The rows are grouped in 3 different ways at once. Each group adds its own fixed numbers to the row, and there is some noise. The rows also spread widely along 9 directions, which tell nothing about the answers.
In the rows, 128 means zero.
Some rows, each with its group in each grouping after it:
[148 129 127 123 119 134 134 127 129 119 132 130 141 123 158 123 125 118 140 107 121 121 156 151 123 138 133 121 123 141 131 133 125 126 117 127 119 122 116 118 121 124 117 158]
(3) k_683 Kegob
[132 117 130 135 145 117 132 116 135 112 109 126 125 138 166 124 111 141 124 135 128 116 159 162 127 131 134 116 138 142 126 121 133 146 155 128 103 117 99 126 133 133 100 165]
(0) k_442 Saku
[133 109 138 112 131 123 126 129 152 159 108 125 132 119 156 128 85 116 142 83 138 176 123 191 154 100 119 108 151 120 130 148 137 152 119 129 130 152 87 133 131 105 108 147]
(3) k_688 mekir
[131 138 111 125 133 140 130 120 116 84 114 102 137 105 155 123 148 141 121 108 141 116 156 141 112 132 115 142 143 131 119 132 108 124 143 111 132 119 128 106 133 135 102 133]
(1) k_718 Saku
[136 139 96 136 126 146 131 128 145 133 136 111 157 86 165 132 134 125 137 96 162 143 142 154 121 129 116 141 127 119 129 175 124 130 128 122 160 149 117 100 137 101 119 138]
(0) k_758 Kegob
[131 98 151 125 123 114 120 103 142 128 98 147 132 124 155 144 103 136 116 105 116 148 145 167 142 127 107 115 153 129 127 143 134 158 129 128 124 128 110 111 123 95 116 154]
(1) k_758 mekir
[117 113 155 114 158 99 142 115 112 137 76 131 100 150 129 128 81 144 152 157 128 159 155 155 116 142 116 112 137 147 122 77 153 177 140 140 102 114 98 154 117 168 104 158]
(2) k_442 Saku
[141 145 120 106 136 129 138 154 137 156 121 131 132 113 148 122 98 107 139 89 139 158 126 159 128 134 141 108 118 121 129 135 135 120 106 130 130 160 113 130 137 125 117 137]
(2) k_795 mekir
[135 118 150 112 125 117 128 127 117 108 105 146 123 120 139 134 104 137 121 141 114 124 143 126 131 159 139 122 118 140 117 120 134 132 136 131 109 124 117 114 128 140 118 146]
(3) k_718 Kegob
[154 123 159 79 106 137 133 118 113 123 130 142 151 126 129 133 118 97 160 89 97 165 175 155 119 130 106 107 126 172 144 111 117 131 73 141 121 109 107 150 100 125 126 152]
(2) k_795 Kegob
[128 146 102 143 157 105 152 115 118 101 95 107 114 134 149 112 131 152 128 120 144 112 140 157 103 147 130 131 125 127 108 105 142 138 144 116 129 115 129 119 126 163 89 150]
(1) k_683 Saku
[148 126 123 121 126 137 133 143 132 127 124 126 131 122 161 114 109 114 145 113 130 127 153 163 131 133 136 120 123 140 129 132 132 129 125 129 109 132 104 124 124 135 109 159]
(3) k_688 Kegob
[152 138 125 117 126 128 131 143 123 110 113 130 128 120 143 120 122 121 128 116 121 136 153 168 129 137 118 118 126 153 118 126 133 126 119 115 128 133 109 111 120 141 114 149]
(1) k_758 Saku
[169 140 117 105 149 134 163 159 111 131 140 117 122 141 171 105 112 120 140 102 109 94 164 157 112 147 164 110 92 146 132 100 129 103 119 127 79 137 109 161 137 153 91 160]
(0) k_758 Kegob
[139 115 123 115 129 154 122 125 141 104 121 105 147 104 166 126 139 125 120 71 125 125 143 155 132 111 117 138 159 112 125 152 88 117 129 113 130 136 122 108 136 101 96 141]
(1) k_683 Kegob
[121 132 150 95 114 135 121 127 111 100 106 141 130 103 116 144 114 123 113 130 114 152 136 110 123 153 124 123 132 127 106 122 121 129 123 128 137 138 131 102 126 144 135 120]
(2) k_442 Saku
[130 121 132 114 127 151 133 124 129 123 132 120 150 118 164 139 123 129 143 120 127 118 173 139 120 128 125 127 130 136 148 129 109 141 131 138 109 123 111 138 127 111 111 152]
(0) k_442 Kegob
[128 141 111 140 141 124 147 118 136 168 129 106 139 127 164 119 110 123 179 114 160 147 161 184 112 115 116 111 124 144 157 135 153 164 111 149 123 124 92 150 112 116 108 171]
(3) k_442 mekir
[140 143 99 149 164 111 139 161 146 159 120 127 121 130 177 111 87 134 151 144 154 107 146 161 114 161 162 108 101 130 140 125 158 141 154 140 91 147 102 132 137 128 112 166]
(2) k_718 mekir
[127 132 125 138 134 120 131 115 126 114 107 122 129 125 151 129 119 141 140 134 147 138 152 156 121 142 119 132 129 147 127 136 141 152 140 130 132 114 112 112 120 134 114 159]
(3) k_758 Saku
[149 137 112 133 126 137 113 145 148 87 121 122 126 100 166 120 132 118 98 95 133 126 122 148 135 146 140 135 137 112 97 160 118 100 154 103 143 146 119 72 147 127 113 134]
(2) k_688 Kegob
[111 117 139 128 126 127 132 96 111 90 101 133 134 103 143 152 139 158 97 126 128 122 146 95 105 171 125 159 129 113 110 134 116 138 155 128 138 108 153 90 126 117 124 131]
(2) k_758 Kegob
[156 124 138 147 129 93 121 86 122 62 93 125 102 138 153 119 137 141 118 123 123 132 142 182 130 147 92 118 145 168 102 126 142 148 150 105 135 83 103 86 120 160 95 171]
(3) k_718 Kegob
[152 154 128 106 112 119 141 137 106 82 121 134 126 112 131 116 143 118 124 108 110 121 157 139 112 156 136 117 108 151 109 110 131 97 107 118 120 123 132 112 116 168 113 133]
(1) k_688 mekir
[121 125 124 122 137 91 152 106 133 137 103 140 125 133 152 130 94 147 106 99 143 147 104 148 131 152 146 116 119 108 101 134 154 142 135 130 134 138 120 118 136 132 114 138]
(2) k_688 Saku
[127 122 118 137 143 152 122 142 136 109 114 105 123 107 166 126 122 137 119 131 137 108 144 133 128 131 142 148 141 108 127 142 111 125 174 119 111 135 123 103 143 119 99 147]
(3) k_442 Kegob
[94 150 113 96 116 158 147 129 99 118 127 108 147 71 128 139 144 141 120 105 157 143 127 77 104 144 138 157 124 90 112 135 105 112 124 132 159 151 159 119 130 133 122 94]
(3) k_442 Saku

New rows. What belongs after each?
[142 137 118 128 117 123 130 123 122 108 136 142 150 119 153 127 130 134 130 128 125 99 168 133 119 159 142 117 105 150 134 136 136 131 125 133 109 117 119 114 116 122 128 152]
(1) k_718 Saku
[147 134 106 147 137 134 115 160 169 124 125 128 130 101 178 125 108 122 107 115 145 113 124 163 151 135 147 115 135 114 124 173 126 111 161 113 119 170 97 89 163 101 114 145]
(0) k_718 mekir
[134 141 114 122 119 142 132 125 137 131 132 122 153 97 147 134 127 112 152 107 144 145 152 147 127 128 117 124 127 133 135 151 121 133 106 131 153 142 117 110 132 111 127 143]
(0) k_683 Kegob
[156 156 111 137 110 125 107 154 152 106 121 155 128 94 150 128 113 111 112 134 136 128 127 145 145 177 141 115 110 144 108 165 147 109 139 113 146 155 111 62 137 128 141 140]
(2) k_718 Kegob
[141 111 152 107 120 133 114 130 135 90 97 144 115 118 145 134 108 124 97 123 96 125 141 143 144 138 126 123 145 132 111 126 119 127 139 113 112 133 113 97 133 134 110 143]
(1) k_442 Kegob
[156 133 94 153 170 139 136 177 148 127 120 106 108 134 202 95 100 135 131 129 137 81 143 173 129 143 175 129 117 121 132 141 134 113 176 115 81 150 105 117 150 134 85 170]
(3) k_758 Kegob
[127 93 160 98 130 128 138 103 118 134 101 127 131 119 142 149 106 141 131 94 116 162 143 146 133 113 104 126 150 120 123 119 114 153 118 130 131 130 112 142 135 115 109 138]
(0) k_758 Kegob
[146 129 122 115 133 144 116 151 142 114 121 120 131 109 157 126 116 114 115 90 132 146 129 161 142 133 129 125 144 120 116 160 113 112 137 113 136 155 107 102 144 116 115 132]
(2) k_758 Saku
[160 148 129 118 102 139 105 148 125 71 120 151 133 96 131 129 138 111 121 141 106 112 167 133 129 160 124 124 119 167 120 136 121 108 127 118 123 124 118 77 123 141 132 140]
(1) k_718 Kegob
[176 115 139 115 124 118 136 120 137 117 138 140 137 155 185 117 110 117 124 77 96 119 156 186 138 144 138 97 121 159 131 136 129 120 113 127 91 114 95 133 121 106 108 176]
(2) k_758 Kegob
[138 164 102 134 98 145 111 116 139 107 142 123 165 78 143 137 162 101 144 93 157 162 149 157 115 136 93 127 139 149 130 178 124 126 109 126 184 126 114 75 115 102 141 139]
(2) k_442 mekir
[171 104 150 122 134 128 107 139 148 82 109 141 109 137 165 122 103 114 105 118 94 111 150 177 157 132 129 106 148 152 118 128 117 116 159 105 92 128 84 98 148 136 101 160]
(0) k_718 Kegob
[129 140 111 94 133 169 138 159 123 162 133 99 154 83 143 133 121 111 162 82 147 168 139 137 113 118 117 139 131 108 134 146 107 123 100 133 152 171 124 137 136 102 119 122]
(2) k_758 Kegob
[130 113 137 116 143 151 116 152 135 113 112 121 122 111 157 127 109 131 120 133 120 116 145 127 124 141 145 139 141 112 123 129 107 125 162 124 103 145 120 109 143 122 113 141]
(2) k_442 Kegob
[109 125 132 120 127 131 121 126 122 113 85 128 128 93 125 140 113 144 122 141 143 146 137 125 129 143 110 139 140 119 114 128 126 146 141 122 140 142 125 101 138 137 121 122]
(1) k_718 Saku
[124 116 149 106 124 139 123 143 124 119 106 149 126 114 132 139 97 134 120 143 117 128 147 114 132 154 148 131 126 125 126 128 126 126 142 133 105 138 127 115 133 126 131 134]
(3) k_758 Saku
[134 113 151 116 126 129 111 130 137 111 102 149 122 119 146 142 94 126 115 140 112 133 140 137 138 152 130 122 138 131 121 131 129 140 147 128 113 132 110 100 133 120 129 146]
(2) k_442 Kegob
[141 112 149 119 126 127 119 144 138 121 107 160 123 125 150 137 87 130 110 137 102 116 143 127 139 163 156 120 120 132 121 136 130 125 145 130 102 144 115 102 137 118 132 150]
(2) k_758 Kegob
[136 129 127 121 131 128 130 133 131 119 123 138 136 117 157 136 116 128 119 113 128 122 141 136 124 155 144 116 119 131 124 139 124 120 135 127 111 137 122 112 131 118 119 142]
(2) k_718 mekir
[142 139 142 74 105 147 132 145 104 89 133 136 138 95 129 141 138 110 94 75 97 125 129 109 129 146 148 118 121 117 107 126 91 77 109 117 121 155 139 115 148 135 114 104]
(0) k_718 mekir
[129 112 155 108 109 135 124 97 112 89 129 134 142 119 146 142 144 131 123 112 105 120 177 133 115 135 117 125 139 152 139 125 108 137 124 138 105 90 123 130 107 114 117 155]
(3) k_442 mekir
[131 99 166 123 96 99 127 71 126 102 113 188 145 138 147 153 110 144 104 129 86 108 166 123 138 170 134 115 112 155 128 132 143 157 112 143 106 91 127 101 95 103 141 165]
(1) k_683 Kegob
[128 131 133 106 94 134 121 116 139 113 140 154 163 92 151 151 132 120 100 81 123 136 130 118 133 155 133 123 124 124 119 174 114 111 111 129 143 144 135 91 132 78 148 124]
(2) k_718 mekir
[123 142 102 125 126 142 147 117 125 150 135 101 150 97 159 126 134 131 159 103 168 146 149 146 110 125 121 139 120 123 141 149 132 148 118 142 150 130 128 129 118 109 114 146]
(3) k_442 Kegob
[153 136 136 79 99 138 150 143 124 127 164 150 150 120 165 125 116 105 99 54 89 102 125 119 144 154 186 111 95 120 121 143 112 82 90 133 100 153 137 134 128 108 120 135]
(3) k_683 Kegob
[114 140 106 107 137 143 155 134 111 154 123 109 149 86 142 137 126 139 147 100 159 149 134 111 100 142 132 150 111 95 128 138 120 131 116 141 158 155 143 132 135 112 121 119]
(2) k_758 Kegob
[153 105 143 114 133 136 131 119 127 108 128 121 135 146 182 119 120 130 126 100 102 101 173 172 129 116 132 116 137 145 140 123 107 134 133 129 77 106 94 143 122 111 93 172]
(1) k_442 Kegob
[127 130 108 132 134 157 122 134 142 128 128 110 153 93 160 129 130 124 152 116 159 132 160 137 114 131 120 147 132 128 143 159 109 132 138 133 135 134 121 108 129 102 120 147]
(2) k_795 Kegob
[122 144 108 123 127 153 124 147 130 113 125 126 143 91 155 128 128 126 123 130 142 112 152 121 120 141 138 143 126 119 129 146 123 124 144 129 131 149 131 101 129 120 126 132]
(1) k_442 Saku
[131 150 135 95 105 123 128 141 123 134 122 158 142 104 118 132 106 103 140 115 131 171 136 136 126 155 121 113 111 149 121 135 145 125 87 132 154 150 121 111 119 136 149 127]
(2) k_795 Saku
[159 113 150 95 123 137 128 133 124 119 133 130 137 132 156 128 109 105 137 87 100 132 159 161 135 136 131 104 126 154 132 122 116 122 108 129 101 123 103 139 126 119 114 155]
(2) k_718 Kegob
[137 125 132 121 122 121 126 138 136 124 104 142 126 111 141 126 103 124 131 129 127 135 143 152 137 141 131 123 126 129 118 134 143 136 125 127 125 142 112 105 128 130 118 146]
(1) k_688 Kegob
[111 128 104 148 135 119 144 88 132 118 118 107 148 99 166 136 140 158 120 99 170 131 130 125 105 152 125 155 126 100 115 161 133 152 146 134 158 119 140 97 130 108 116 140]
(2) k_688 Kegob
[147 123 129 111 142 140 127 134 122 75 117 97 120 121 159 117 138 129 99 84 117 123 136 163 132 119 122 122 154 128 103 123 95 104 150 99 120 130 104 113 153 146 86 130]
(0) k_718 Saku
[125 116 131 132 133 115 140 107 141 147 111 134 137 127 169 136 102 140 129 112 135 130 150 161 133 126 129 117 129 125 136 140 143 162 129 138 112 126 108 128 120 102 113 159]
(1) k_442 mekir
[130 120 130 125 125 164 107 126 120 92 101 95 135 83 126 131 150 125 165 132 144 165 173 150 111 116 72 153 165 151 136 138 98 145 140 121 157 110 115 98 119 134 111 146]
(3) k_758 Kegob
[114 118 139 136 150 102 134 107 122 93 84 135 104 130 145 137 110 162 102 150 126 116 140 124 106 166 138 135 130 119 111 106 136 150 170 132 107 108 131 107 126 145 106 147]
(2) k_442 mekir
[131 137 128 76 101 171 121 141 124 125 148 119 167 82 139 135 141 93 134 53 129 171 140 138 128 116 114 128 141 126 130 162 86 104 82 125 158 154 125 121 130 99 134 114]
(2) k_795 Saku
[115 113 135 111 132 119 137 95 123 128 98 126 135 108 144 145 116 144 112 95 139 157 118 128 123 139 119 142 138 102 109 139 122 146 131 129 149 128 135 108 130 115 115 128]
(2) k_795 Kegob
[119 146 106 129 141 120 141 138 143 155 117 126 134 98 152 132 99 131 124 108 159 143 112 139 122 156 145 123 113 100 117 151 142 127 134 134 142 168 120 110 145 118 123 129]
(2) k_718 mekir
[159 149 109 144 110 145 98 162 159 129 136 150 151 94 149 130 113 95 158 149 143 140 173 159 132 157 123 118 114 167 147 172 146 130 120 133 144 146 96 81 119 103 157 162]
(2) k_758 Kegob
[150 131 112 124 153 138 135 158 139 150 131 115 133 123 171 113 99 113 150 105 134 120 153 174 119 134 148 107 117 134 141 130 127 123 130 132 92 151 98 143 138 115 102 156]
(2) k_718 mekir
[131 156 91 149 142 145 122 123 129 115 131 87 145 100 154 120 154 123 177 126 171 149 182 168 87 126 88 136 141 151 146 138 125 151 130 136 151 107 108 116 109 125 118 163]
(2) k_442 mekir
[146 139 108 115 135 132 155 138 122 151 136 107 143 121 165 114 117 121 161 97 147 129 147 159 117 132 140 121 107 134 141 132 136 131 111 136 116 133 112 144 124 124 102 152]
(3) k_718 Kegob
[138 130 108 140 140 138 121 130 142 113 122 113 141 111 175 127 133 129 119 95 140 128 145 156 118 139 133 131 142 120 130 159 116 126 151 121 127 136 116 104 137 100 108 147]
(2) k_758 mekir
[129 127 129 125 132 130 123 130 128 117 110 119 131 109 146 135 118 131 127 116 136 140 145 141 117 142 122 125 137 130 123 133 119 133 138 128 128 132 119 110 133 126 116 136]
(2) k_718 mekir
[129 105 116 151 139 125 145 114 154 159 126 125 143 129 192 124 98 149 136 120 154 103 149 157 133 131 157 133 118 114 144 153 143 157 152 144 101 127 106 128 131 90 110 172]
(3) k_688 Kegob
[123 133 102 138 157 165 113 160 115 80 103 83 124 92 138 118 145 144 148 159 152 102 177 129 97 131 110 160 146 129 130 115 97 126 173 115 116 122 122 109 141 152 96 132]
(1) k_718 Saku
[151 112 167 100 103 142 100 146 129 83 97 161 123 115 133 137 106 109 110 139 79 120 160 137 147 136 124 115 142 157 119 123 113 122 133 119 99 126 106 94 127 129 130 146]
(1) k_442 Kegob
[108 111 128 129 137 133 129 116 137 153 107 123 144 99 153 147 97 143 138 123 156 145 143 130 120 137 117 142 132 109 135 149 124 162 142 140 133 142 121 119 136 93 121 137]
(2) k_718 Kegob
[136 118 125 144 147 105 143 123 146 161 111 132 127 139 172 128 91 138 151 127 147 136 160 180 127 132 130 108 119 138 149 133 157 168 132 145 110 132 92 139 128 108 112 172]
(0) k_758 mekir
[116 103 145 121 159 103 143 121 121 133 76 130 105 134 145 135 76 162 108 141 124 128 120 126 122 156 144 132 128 106 108 103 136 155 162 131 103 137 122 125 145 142 102 137]
(2) k_718 Kegob
[135 127 125 131 136 129 128 116 135 120 114 120 134 120 159 133 122 132 139 121 141 138 149 158 116 136 116 127 139 132 125 135 128 150 142 125 132 117 110 112 121 123 114 156]
(2) k_442 Kegob
[117 113 159 100 100 155 122 125 101 113 127 158 159 96 123 156 127 133 139 154 105 117 194 83 111 159 137 146 110 145 147 127 112 136 112 154 104 116 142 124 108 106 150 143]
(3) k_758 Kegob
[137 152 122 115 125 119 144 139 122 134 117 132 125 114 136 120 110 120 150 132 134 139 142 144 120 151 134 116 103 147 124 122 153 139 113 131 134 134 116 121 114 154 118 152]
(3) k_442 Kegob
[119 132 129 114 146 106 150 143 122 161 72 143 107 110 118 128 73 140 144 152 146 163 121 135 125 148 131 123 106 115 117 106 160 156 120 131 135 157 122 123 129 159 118 130]
(1) k_795 Kegob
[97 120 131 147 149 95 151 66 99 110 71 114 118 119 134 143 130 184 139 160 154 135 156 125 87 152 92 152 130 127 119 96 148 195 154 135 143 83 137 118 105 152 105 150]
(1) k_442 Kegob
[145 146 123 131 99 139 112 119 128 103 131 138 156 87 127 140 150 112 169 138 147 157 183 153 115 144 80 129 123 182 142 150 138 147 106 131 168 112 110 91 106 123 149 153]
(0) k_758 Kegob
[141 135 127 121 127 143 117 144 127 98 114 111 126 116 137 118 133 106 152 126 130 137 167 163 128 127 109 118 144 152 131 127 119 126 128 122 126 123 105 113 123 146 113 152]
(3) k_683 Saku
[117 109 159 100 133 119 129 107 114 114 71 124 107 109 115 145 104 137 124 118 129 184 114 139 137 126 94 137 157 118 103 115 123 149 128 118 153 127 126 107 125 150 106 121]
(3) k_795 Kegob
[133 139 117 120 135 124 147 133 126 122 119 125 124 117 151 117 120 131 124 103 132 120 125 138 122 148 150 127 113 117 114 128 131 116 131 124 130 138 133 115 128 141 107 138]
(3) k_683 Kegob
[126 118 134 130 139 121 126 128 131 116 100 124 126 116 142 130 112 138 141 141 132 129 165 147 115 134 120 128 137 132 132 116 126 148 149 135 110 124 109 127 128 138 112 148]
(0) k_688 mekir
[109 117 116 145 158 125 147 112 125 126 108 115 133 131 183 126 114 173 122 137 145 83 160 133 105 137 149 142 127 112 137 123 129 160 168 139 84 115 122 139 129 115 95 160]
(1) k_442 Saku
[139 120 143 133 124 110 116 129 141 107 94 149 119 122 140 130 106 125 124 135 116 136 151 162 136 138 123 117 138 143 120 126 144 143 136 124 117 126 101 99 125 135 117 152]
(1) k_688 mekir
